All groups share one centre, and each spreads out both ways along 5 directions, with some noise.
Some rows, each with its group after it:
[ 49  21 -15  29 -17   9  36 -53 -23 -30  -5  10  -3] | lov
[ 10  22 -11   4   8   3   8 -20  -5 -20   1  22   4] | Zak
[  2  16  -3  12   4  -4 -25 -18  15 -25   3  28   3] | Zak
[ 23  11  -9  11  -9  -2  13 -16  -8 -10  -3   2   2] | remo
[-20  16 -29  24 -11   6  46 -22   7  14  18   4 -31] | lov
[-28 -10   5   4  -5  -4  -6  13  15  22   8  -4  -7] | Zis
[-37   6  -5   5  -3   6  14   7  15  24  16   6 -14] | Zis
[ 10  13 -13 -12 -15  12  11  14   1  -2  -6   8  18] | remo
[-27 -23  12   3  26  -8 -13 -17  -2  12   9   0 -22] | remo
[  9  -1  -5  -4   1   8  15  -5 -14   0  -4  -2   0] | Zak
[  1  16 -46  17 -14   4  45 -21  -1   9   8  18 -11] | remo
[ 36 -25   0  39 -97  -3  -9  10  21  -3 -13 -28   1] | lov
[ 0  6 16 -4 -4 11 -2  4  3 -6 -2 -6  3] | remo
[-13  26  -3 -16   9  29  27   2  -2  -3   5  13   4] | remo
[ -6  37 -19  -8  -9  23  29   6   6  -2   4  23  10] | Zis
[ -4  -6   6   3 -43   5  25  36   9  30   2 -44  -3] | Zak
[ 13 -50 -24   4 -28  12  17 -16 -18   2  -4 -18 -27] | Zis
[ -8  -3  -7  24 -20  -1  17 -16   8   8   9  -6 -21] | lov
[-70 -51   0  12  44   6 -28 -56   5   6  24  32 -63] | Zak
[-18 -33  14  -1 -43  38 -16  -6  17  -9   1  13 -13] | lov
[-37  74  -7 -19 -52  55  14  46  58 -12  16  44  25] | Zis
[12 13 -8  2 -5  1 10 -3 -4 -5 -4  2  7] | lov
[ -7 -10  13  18  -5  -1  -8 -19   7  -4   6  -7 -19] | Zis
[  5 -11   8  11  47  -9 -32 -61 -16 -36  -1  33 -13] | Zak
[ 11  -7   9  19   4  -4  30 -27 -19   9   0 -30 -23] | Zak
[ 12   3  22  33  -7  -3   0 -39   1 -14   6 -18 -25] | remo
[ 18   0  12  34   5 -49  -9  -3   1  11   3 -38  -7] | lov
[  6 -10   0  10  -8   3   6 -19  -5  -4   1  -4 -13] | Zis

New rows, each followed by its group:
[-68  37  11  30   5  12  11 -19  43  14  35  16 -36] | Zis
[ 19 -18  -3  23 -21 -21 -14  -8   2  -1  -6  -6   1] | remo
[ -6   5 -28 -37 -15  33  40  34  -8  16  -6  12  17] | Zak
[  2 -15 -13 -30  26 -10 -18  24 -15   5 -15  20  30] | remo
[  4   0  17   2 -27 -12 -54  28  31 -12  -5   8  20] | Zak
[-29   9   4 -20   5  24   8  18   8   7   6   7   1] | remo
[-82  -7  -2 -14  28  17   8  10  22  33  27  12 -34] | lov
[ 21   4   1 -12 -16   5   0  19  -4  -5 -13  -2  23] | Zak
[ 11   8 -60   2 -34  -7  32  12   2  16  -4  27  16] | remo
[ -6  -1  25 -27 -30  22 -21  51  21   1  -6 -11  24] | remo
[ 19   8  -9 -21 -13  13   9  22  -6  -5 -11   8  24] | Zak
[ 19  58 -15  26 -32   5  58   2   7   8   7 -17   5] | Zak
[-19   3  -9  -5  18 -16  13  14  -3  32   3   1   6] | Zis
[-30  42  18  35 -14  25  -1 -37  36 -24  25  19 -31] | Zis
[-10   8  19 -16 -11 -10 -28  50  20  14  -6  -2  33] | Zis
[-30  -8   8  10 -54   5  12  47  33  41  11 -39 -12] | Zak
[ 11   4  10 -10 -60   4  -2  67  23  19  -6 -32  28] | Zak
[ 17 -12 -54  20 -23 -27  15  -8  -5  14  -5  20   4] | remo
[-23 -13   5  13  14 -16  -1  -5   3  24   9  -7 -17] | Zis
[ 28  45 -34 -17 -26  -6  34  54   2  11  -9  -1  42] | lov
[ 28  -9 -10 -35  26  17 -17  -5 -28 -31 -19  38  31] | Zak
[-11   4  30  -6  24  14  -7 -12  -2  -8   3  -6  -9] | remo
[ 12   7  24  27  20  -3   2 -49 -11 -19   6 -13 -23] | remo
[ 55  23 -20 -36 -46  33   9  37  -9 -32 -27  16  53] | Zis
[ 44  17 -33  24 -23 -13  25 -23 -12 -10  -9  10  11] | remo
[ 48  19  14 -10 -70  -1  28  72   1  19 -20 -60  45] | Zak
[-25  -8  68 -28  20  24 -43  24  10 -10   0 -26   1] | remo
[ -6   0 -20  -2   2  -1  12   1  -2   8   1  13   1] | remo
[  38   -1   14   48   16   14   19 -117  -35  -50   -1   14  -38] | lov
[  7  12 -10  23  -4 -24  15  -6   2  10   5 -19  -9] | lov
[-24 -20   1   5   3   4  -2 -11   3   9   9  -2 -21] | Zak
[  9  10  12  31 -17 -12   9 -11   7   7   5 -29 -14] | Zak
[  9  20   5   1  49   1  10 -39 -23 -21   1  12  -3] | lov
[  36   -6  -20   15 -108    0    9   52   26   12  -14  -23   26] | lov
[ 4  7 -3 -6  9 -9  7 11 -4 11 -3  1 16] | Zis
[ 37  53  32 -23  35  33  17 -19 -28 -46 -11   3  27] | remo
[ 19   9 -16  10 -34  22  25 -18  -3 -14  -3  12   0] | lov
[ 42  20   9   7   4   2  -1 -22 -16 -31 -12   4  17] | Zis
[ 68   5 -45 -25 -41  39  44  -2 -35 -35 -25  14  26] | Zis
[-46 -17  28  31  13 -20 -22 -16  22  24  21 -17 -37] | Zis
[  3   5  -2  15  12   0  17 -31 -11  -4   4   0 -16] | Zak
[-34 -29  22  37  -2 -14  -6 -29  13  21  18 -30 -49] | Zak
[ 26   2   5 -15 -30   4   9  36  -6   7 -14 -24  27] | Zak
[ 42  19 -17   8 -39  11  25  -4  -6 -18 -11   7  20] | lov
[  8  14 -14   3  -6  19  25 -21  -9 -11   0  15  -1] | lov
[ 20  14   3  17   5  -5  12 -28 -13 -12  -2  -4  -4] | Zak
[ -5 -10   6  54  34 -22  12 -83 -16  -6  16  -9 -54] | remo
[  4 -19  -8  -6   9 -19 -16   5  -9   6  -8   8  10] | remo
[ 23 -12  23  44  11 -30 -12 -50  -9 -11   1 -25 -27] | lov
[ 21 -34  13  -4   5 -27 -21  14 -17  11 -16 -24  14] | Zis
[  1  -1 -23  39   6 -16  26 -55  -9   2  12   6 -33] | remo
[ 4  3  0 -9 10  2  0 -2 -5 -4 -1  8  7] | remo
[ 12  21   0   8  -2   9  19 -19  -6 -11   1   2   0] | remo
[ 16  -3  18 -17   9  23 -15 -14 -15 -27 -12  19  17] | lov
[  4  17  28  14  31  11  10 -45 -14 -22   6  -8 -21] | remo
[ 37   9  14  -8 -39  -6 -23  41   9 -10 -18 -15  40] | Zak
[-19  -3   5   8 -32   0  -4  22  24  17   8 -15  -4] | Zak
[ -8  17  15 -31   6  27   1  27   2  -5  -4   6  19] | remo
[ -7   7   9  33  -6 -12  -1 -22  14  -1  13 -10 -23] | Zak
[  3  19  35 -23 -20  32 -12  31  12 -17  -4 -13  19] | remo
[ 46  67 -13  41  37 -12  26 -84 -21 -52   4  34  -1] | Zak
[ 33  13 -13  -5 -36  32  15  -6   0 -34 -10  11  11] | Zis
[ 36  14   8  30   1  -8  51 -32 -29   5  -4 -46 -16] | Zak
[ 31  33 -34 -26  17  26  51 -16 -35 -17 -10  30  24] | Zak
[ 14   5  12  40  48 -17  13 -84 -28 -18   7  -2 -37] | remo
[  0   1  -4  -9 -25  12  -1  21  10   0  -2   2   8] | Zis
[  6  15  -5  16 -12  20  15 -32   1 -19   7  10 -16] | Zis
[  6  27  14  29 -10  15   1 -43  10 -34  10   7 -19] | Zis
[ 31  13 -14 -19   1  15  29   3 -25  -7 -14   5  22] | Zak
